There are 10 hidden switches. A switch that is on adds its own fixed numbers to the row, and there is some noise. The rows also spread widely along 13 directions, which tell nothing about the answers.
Some rows, each with its switches (1 for on, 0 for off) after it:
[  8   5   1   3   1 -12  -2 -30   1   1  -4  -7  16 -11  32  11 -10  12
 -14  19 -17 -10  19   0  12 -15  22 -25 -20   8   6   6 -19 -17 -19  -8]
0 0 0 0 0 1 0 1 0 1
[ 19  19  19  -4   1 -18   5  -6 -11   3   5 -11   3   7  -8  28 -17  12
  -7  -6  11   7   3 -10   7   4   7   5   4  14  -1   8   1  44  14  11]
0 1 1 1 1 1 1 1 1 1
[-24  13   4  15   7 -31  24  -9   3  24 -12 -10  29 -17   7  -5 -18   8
   9  -5  -3  -4  28   9  -8 -30   8  -6  -7  31  11  42  -6  13   1  10]
0 0 1 1 0 0 1 1 0 1
[ -7  22  14 -14 -16  -5 -10  -6   0 -11  16  -6   9  18   4   7 -20  16
   0  -9  13   5 -12  -2  -8  19  15  10   3  -5   6  24  15  13  11   0]
0 1 0 1 0 0 0 1 0 0
[ 15  -4   8 -12   0 -18 -16  -3 -19   8 -16   9  -9 -12   2  -1   9   8
 -25  11  -3   2  21 -15 -14   7   2  -2  -4 -10  -2   8 -19 -17 -26  10]
0 1 0 1 0 1 0 1 1 1
[ -7  -5  -5   1   7  -9   4   7  -3  16   1  -1   9   3 -17 -17  -7   6
   3 -14  -3  29   3   6 -17 -12  -4   4   8  12   2  19   3  17   7   8]
0 1 0 1 0 0 1 0 1 0
[ -7 -13   9   1   1 -26   0   4  -8  26 -17  10  -8 -12   3 -21  17 -10
  -2   2 -10   0  16  -3 -12   7 -12   3   0  -3   0  33 -19  -4 -27  -1]
0 1 1 0 0 1 0 0 0 0
[-11  14   1 -10  -1  16  21 -12  14 -29  22   6  11  -4  28  14   0   5
 -15 -23   0 -17 -15  13  -4 -18 -16  -4   4   4 -15   2   7  -6  25 -12]
0 0 1 0 0 1 0 1 0 0
[  0  16  22   0  -3 -27 -22  11  -6   2  -9 -10 -14  -4  11   0   0  14
  -7  -2  -4   5  20  10  -7   2 -18   9  -8   1  15  19  -3   5 -19  20]
1 0 1 1 1 1 0 0 1 1
[  0  14   7   1  -3   6 -15   6 -29  -1  -1 -29  -9   0   1  16  -4   6
  -4  -4   5   7  19  21   6 -23 -16 -14  -1  28  10 -22  16  -7  -4  28]
1 0 1 0 1 1 0 0 0 1
[-19  12  11  -3 -32 -12 -12  -6 -17  14  13  -6   5  18  12   1   1  -2
   9   1  13 -28   6 -12  -9  44  -6  13  -3 -17 -17  34   0   1 -32   4]
1 0 1 1 0 1 0 1 0 0
[-43   5 -18  17 -17  16  17 -17   0   1  19   3  24  18  10  -5 -16  -5
  -3 -18   5 -17   8  14 -27 -15 -13  -2  -7   1 -21  28   3 -19  -3  -5]
1 0 1 0 1 0 0 1 0 1
[ 17  -7 -32   3   4  17  -4   8   5   9  15  17 -12  32 -29   0 -10 -17
  -3  -5  -6   7  -8 -17   0  20 -24  18  -7   1 -33 -20 -12  21 -14 -27]
0 1 0 1 0 1 0 0 1 0
[-10  -1 -13   3 -12 -12   2 -10  -8  -7   9   5  18   0  -2 -11  -4   9
 -16  10 -18 -19  23   6 -30  21  -2   9 -23 -16 -30  37   4  -1 -14   3]
1 1 0 1 0 1 1 0 1 1
[  8  -2 -29   1  32   5  17 -11  16  -9  24  19   5   5 -11   5 -21   9
 -30   6 -18   6   0 -11  -8 -12  -8  18 -27   1 -27  -1 -11  16  10 -26]
1 1 1 1 1 1 1 1 0 0
[ -1   7   0  -5  16 -18 -15   9   1  15   8  -3  -1  -5  -2  -6 -14  25
 -10  13 -17  25  15   1  -9 -12  -8   8 -22  12  10  12  -8  -2 -14   2]
1 1 1 1 0 1 0 1 0 1
[ 10  21  12  -4  -2  -1   1  -4  11 -15  -6  18 -16   9  14  11 -10  -2
 -13 -27  14 -12  -5 -12  -2   2  -8   9  15  -9   1   6 -13   9  10  -4]
0 1 0 1 0 0 1 1 1 0
[  4  -9  -3 -12   0 -10 -14   2  -6   8  12 -13   9  -2 -11 -11  11  10
   3  13 -16  23  -9  15  -1  22  -3   0 -10   4  -6  11  10   7 -11  -3]
1 0 0 1 0 1 0 0 0 1
[ 11  -6   7  -1  -5  10  -5  -8 -21  25  12 -14   0   9  18  15  -1   6
   2  -7   4  15   5  -6   9 -12 -10 -21  13  11  -7 -14 -16   3 -14  13]
0 1 1 0 0 1 0 1 1 0
[ 19 -10  -7   0   7  -2  12 -27  16  -8  -7  12   4   8   7  -3  -9 -10
 -20  -6 -11   7 -13  -1   5  -2  15  -8   1   0  -3   9 -12  15  11 -27]
0 1 0 1 1 1 0 0 0 0
[ -8  -2 -13   8  -4   3  -3  15 -28 -11 -10  -7  -2  -4 -39 -15  -2   2
 -22   3  -4  -1  33  18 -44   0 -17  18 -11   4 -22  17  30  -1  -2  32]
1 1 0 0 1 0 1 1 0 1
[  0  10   8  -4  -8  -3   0  -5   4  -7  11  10  -9   8  19   8   7  -8
  -5 -17   4 -21  -8  -3   3  20 -19   6   4 -14 -16  13 -10   7  -6  -7]
1 0 1 1 0 1 1 0 1 0
[ 13   0  27 -11   9 -19 -16 -21  33 -13   4   1  -4 -13  51  -4   5  11
 -12   3 -25  21 -18  12  23  -3  14 -20  -5  -1  31  21 -21  -8   1 -25]
0 0 1 1 0 1 1 1 0 0
[ 14  -8  16  -8  24 -33  28  -1  -3  -4 -10  -6  15 -32   0  -7  10  20
 -23  -4 -21  17   4  19 -18 -17  -5   7   0   2  -6  38   9  35  24  20]
1 1 1 0 1 1 0 0 1 0
[ 21  -7  13  -6   8 -37   6 -37  -2  28   4 -15  27   3  11  13  -2   6
   4  19 -11  19 -15  -7  27  21  40 -18  -5   1   9  35 -21  29  -7 -22]
1 1 0 0 1 1 1 1 1 0
[-14   8   1   9 -15 -27   5 -19   2  11 -23 -14  18 -10  19  -6   6 -19
  17   7 -12 -26  22  21  16   3   9 -24  -7  24  12  27  -9 -13 -23 -18]
0 0 0 1 0 1 0 0 0 1
[-29   0 -15  -1  -7 -13  -3   2 -30  12 -27   1   7   0 -30 -20   6 -25
 -10 -10  15   4  15  12 -28  -7   2   2   3  13   7  21  14 -33 -12   1]
1 0 0 1 1 0 0 1 1 0

New rows, each followed by its switches (1 for on, 0 for off):
[  3 -17  -2   7  -5 -13  -2 -34  15   2  -3  17  10   8  15 -10  -2 -13
 -24   5 -18   9  -5  -3  -4  10  22 -13 -14 -12  -4  35 -25  -6 -14 -31]
0 0 1 1 1 1 1 1 1 1
[ -2   7  -6 -14  20 -19  11 -16  -3  -5  -6   2  24 -18   3   7 -10  10
 -21   8 -12  11   9   6  -3 -31  26 -12 -17  17  15  14  -5 -21  10 -17]
0 1 0 0 0 0 0 1 1 0
[ -1 -10 -17  11 -12  -3 -13  -5  -8   9  23 -23  25  24 -29  -8 -21  16
   2  24 -20  24   8   7 -12  22  12   9 -28   7 -19  19  19  31 -15   2]
0 0 0 0 1 1 0 0 0 1
[ -9   3  -5   5  -4  -8  19 -28  20 -13   6  22   8   1  24   6   8 -20
 -13 -10  -9 -30  -3   3   4   7  -6  -7  -7  -7 -17  21 -24  -9  -5 -38]
0 0 1 1 1 1 1 0 1 1
[  0   3  12   2  -6 -17  -5 -18  17  -4  24 -23  32  12   9  -1 -20  32
   6   3 -15  35 -13  18  -2   7  25  -5  -8   2  10  39  11  37  14   3]
0 0 0 1 1 0 1 0 1 1
[  4   3   0 -21  10  -6  19   7   3   6  31  -7  18  -3 -11  16  13   7
   9 -11   1  13 -28   3   8  10 -20  10   5  15 -22   0   8  30  17 -14]
0 0 1 1 0 1 0 1 1 0
[  1 -27  -6  -2  -8  -6 -16   0 -23  28 -10  10  -4   8 -16 -23  10  -7
 -10   3   2  20   8 -18 -24  18   1   3   4 -17 -14  14 -15  -8 -35  11]
0 0 0 1 0 0 0 0 1 0
[-18   9   0 -10   3 -24 -18  26 -18   4  -8  -9   2 -15 -22 -15   7   7
  -2   8  -8  12  25  18 -23  -3 -12  12 -13  16  14  21  13 -25 -15   8]
0 1 0 0 0 0 0 1 1 0
[  2  -9 -21  -3   5   1   5 -20  15  -4   5   5  21  16 -17  -6 -14 -11
  -9   4 -18  28 -30  15   6   3  27  -7 -17   9   1  16   6   5  16 -38]
1 0 0 0 0 0 0 0 0 1
[ -1 -24  -9   7 -10   3  13 -33 -13   1 -19  -4  20  -8  17 -16   8 -16
 -14  -2 -10  -4   7  13  -8  -4  21 -29   6  -4 -12  23  -1 -15  -5   6]
1 0 0 1 0 0 1 0 0 0
[-12   4   6 -13   2 -10   7 -11 -24  24   6   2   3   6  -2   4   6  -1
   1 -11  22   3 -12 -10  -2   2   2  -3  17  -1   1   8  -7  -1  -2  -3]
1 1 0 0 1 1 0 0 0 0
[ 10  -3  -7  -5   1  11 -14 -11  18 -17  12  -6  -2   9  19  -3  -8  -2
 -12   2 -26  19 -11  24  13  -3  -2 -14 -13  12   7   0   2 -11   4 -26]
1 1 1 1 0 1 0 1 0 0
[ 19   6   0  -6   4 -18   7 -17  12 -11 -12  12  -2  -7   9   9   7 -16
 -11   8  -8 -27  -2 -11  18  25   9   1  -8  -2 -12  11 -16   8  -7 -29]
0 0 0 1 0 1 1 1 0 0
[-22   3 -22   8  13 -13 -11  10   2   9  16 -22  23  -1 -21 -16 -14  15
   9  11 -17  33  20  26 -13 -21  -6   3 -23  34  11  13  15  -6  -8  -3]
0 0 0 1 1 0 1 1 1 0
[ -3  -5  10  -5   6 -16 -18  21 -15  11   6 -19  -3  -4 -19 -17   6  22
   5   9  -9  33  13  15 -18   5 -13  13  -2   5   7  17  15  11 -13  23]
0 1 0 0 1 0 0 0 0 0
[ 26  13  -4 -15   9  -1  -3  -1  -2 -12  22  -9   7   8  -8  22 -14  21
 -13   8 -11  10 -10  -1   6  13  -2  12 -15   1 -16  -6  11  27  10  -4]
1 1 0 0 0 1 0 1 1 0
[-12  16  -3  15   1  -7  19 -16  22  -5  -8   9   8   5  24  -3 -17  -5
  -6 -26  -2 -16   9  10  -6 -27 -11  -4   4  11   3  22 -14   2   7 -18]
0 1 0 0 1 1 0 1 1 0
[ 23   4   2 -12  13 -15  17  -6   6 -28 -20   7   6 -19  -7   7   2  -4
 -28   0 -16  -4   1  10  -3  -3   9   4  -9   3  -4  17   7   7  20 -11]
0 1 0 0 0 0 0 1 1 0
[  0   3   4  -1  -4  -9 -15   6   0  -1 -17   9 -18  -5  10 -10   6 -14
 -14  -7  -8  -1  18   7  -7  -4 -18  -2  -3   7   9   9 -12 -22 -18  -8]
0 1 1 1 0 1 0 1 1 0
[-11  17  12   2 -15  18  -5   0  -9   1 -14  24 -30  24  10   5  -9 -22
 -14 -53  38  -2 -13  -9 -11 -16 -19  -1  34  -6   6  -5 -11  -5  11  14]
1 0 1 1 0 0 1 0 1 1
[ -1  34  35  -8 -21  -6 -27   8  -4   1  15  -4 -20  20  18  21 -13  16
   3 -24  26   2  -5 -13   3  16 -14  10  14  -5  12   6  -5  19  -3  19]
0 0 1 1 0 1 1 1 1 1
[ 15 -27 -23   6   2  -3  17  -7   3   6  17 -28  37   5 -26  -6  -7  -2
  12  24 -40  22   1  25   7  18  10  -3 -22  25 -28  21  21  42   3 -12]
0 1 1 1 0 0 0 0 0 0
[ -6   1   1 -13  12 -28 -24 -13 -16  27  36 -19  28   8  -9   7 -24  37
  -7  32  -7  48   4 -17  -2   3  37  -1 -30   9  14  20  -3   8 -15  -4]
0 0 1 1 1 1 1 1 1 0
[  4  12   5 -19  10 -24  -4  10 -11   3  -5   1  -9 -23   3   5  30  -2
   0  10  -2 -25  10  -2   7  22 -25  11  -6   0 -10   1  -9 -16 -25  -7]
1 0 0 1 0 1 0 1 0 0
[-10   5   3  -7  -8 -12 -35   3  -2  -6  10  -7   2   6  -8  -7  -8   6
 -14  14 -16  31   3  16  -8   5  12  -3 -26   9  19  20   9 -18  -9 -10]
0 0 1 0 0 1 1 1 1 1
[-23  -4  13  -7  -3 -32 -17 -13  -4  21  -1  -8  14  -5  20 -18  12   6
   5   7  -7  21   3  11  -4  -2  14 -17  -4   2  29  34 -14 -26 -25 -13]
0 0 0 0 1 1 0 0 1 0
[-13  -3 -14  10 -25  30 -16   2 -20   6  17  -9   1  37  -9  -7 -27  -3
  -5 -21   8  23   9   7 -23  -9  -9  -7   6  12 -10  -6  17   3  -1  15]
0 1 1 1 0 1 0 0 1 0
[-15 -15  -2  -3   4 -19  13 -14   4  22  12  13  20   2   2 -12   9  -3
  -8  -3  -4  13 -11  -7 -15   5   2   3  -3  -7 -11  37 -18   2 -11 -21]
0 0 1 0 1 1 0 1 1 0
[ -7   5  -4   5  14 -13  11 -28  12   0 -29  25  -2 -12  21  -6  -3 -18
 -26 -18   0   0   9   4  -2 -44   8 -26   7  16  24   9 -32 -34   5 -28]
0 1 0 1 1 1 1 1 1 1
[-17  -8  -3  -6   0   0 -23  11 -19   5   7  -8  -3   0 -10 -16   3   6
 -17   1  -7  36  14  18 -26 -19 -10  -5  -7  13  11   7  10 -30 -11   5]
0 1 1 0 1 1 0 1 1 0
[  3   1 -12 -17  31 -20  17 -10  14   7  20   3  22  -7 -13   8  -1  12
  -2  14  -9  16 -18  -8  11   0   8  10 -16  11  -5   6 -10   9   3 -34]
0 0 0 1 1 0 0 1 0 0
[ -5  18   2  11 -16 -22 -11 -29   1  -4 -28   3   3   7  33   7 -17 -20
  -6  11 -11 -34  31   0  16   2  28 -20 -21   2  22  26 -26 -32 -32 -27]
0 1 0 0 0 0 0 0 1 0
[-12  11  17  -7  -9  -4 -13  -3  -8  24  11  13 -18  10  27   6   3   2
   4 -13  16  -8   3 -19   2   3 -18  -4  13  -7   3   1 -32 -15 -26  -2]
0 1 1 1 0 1 0 0 0 1
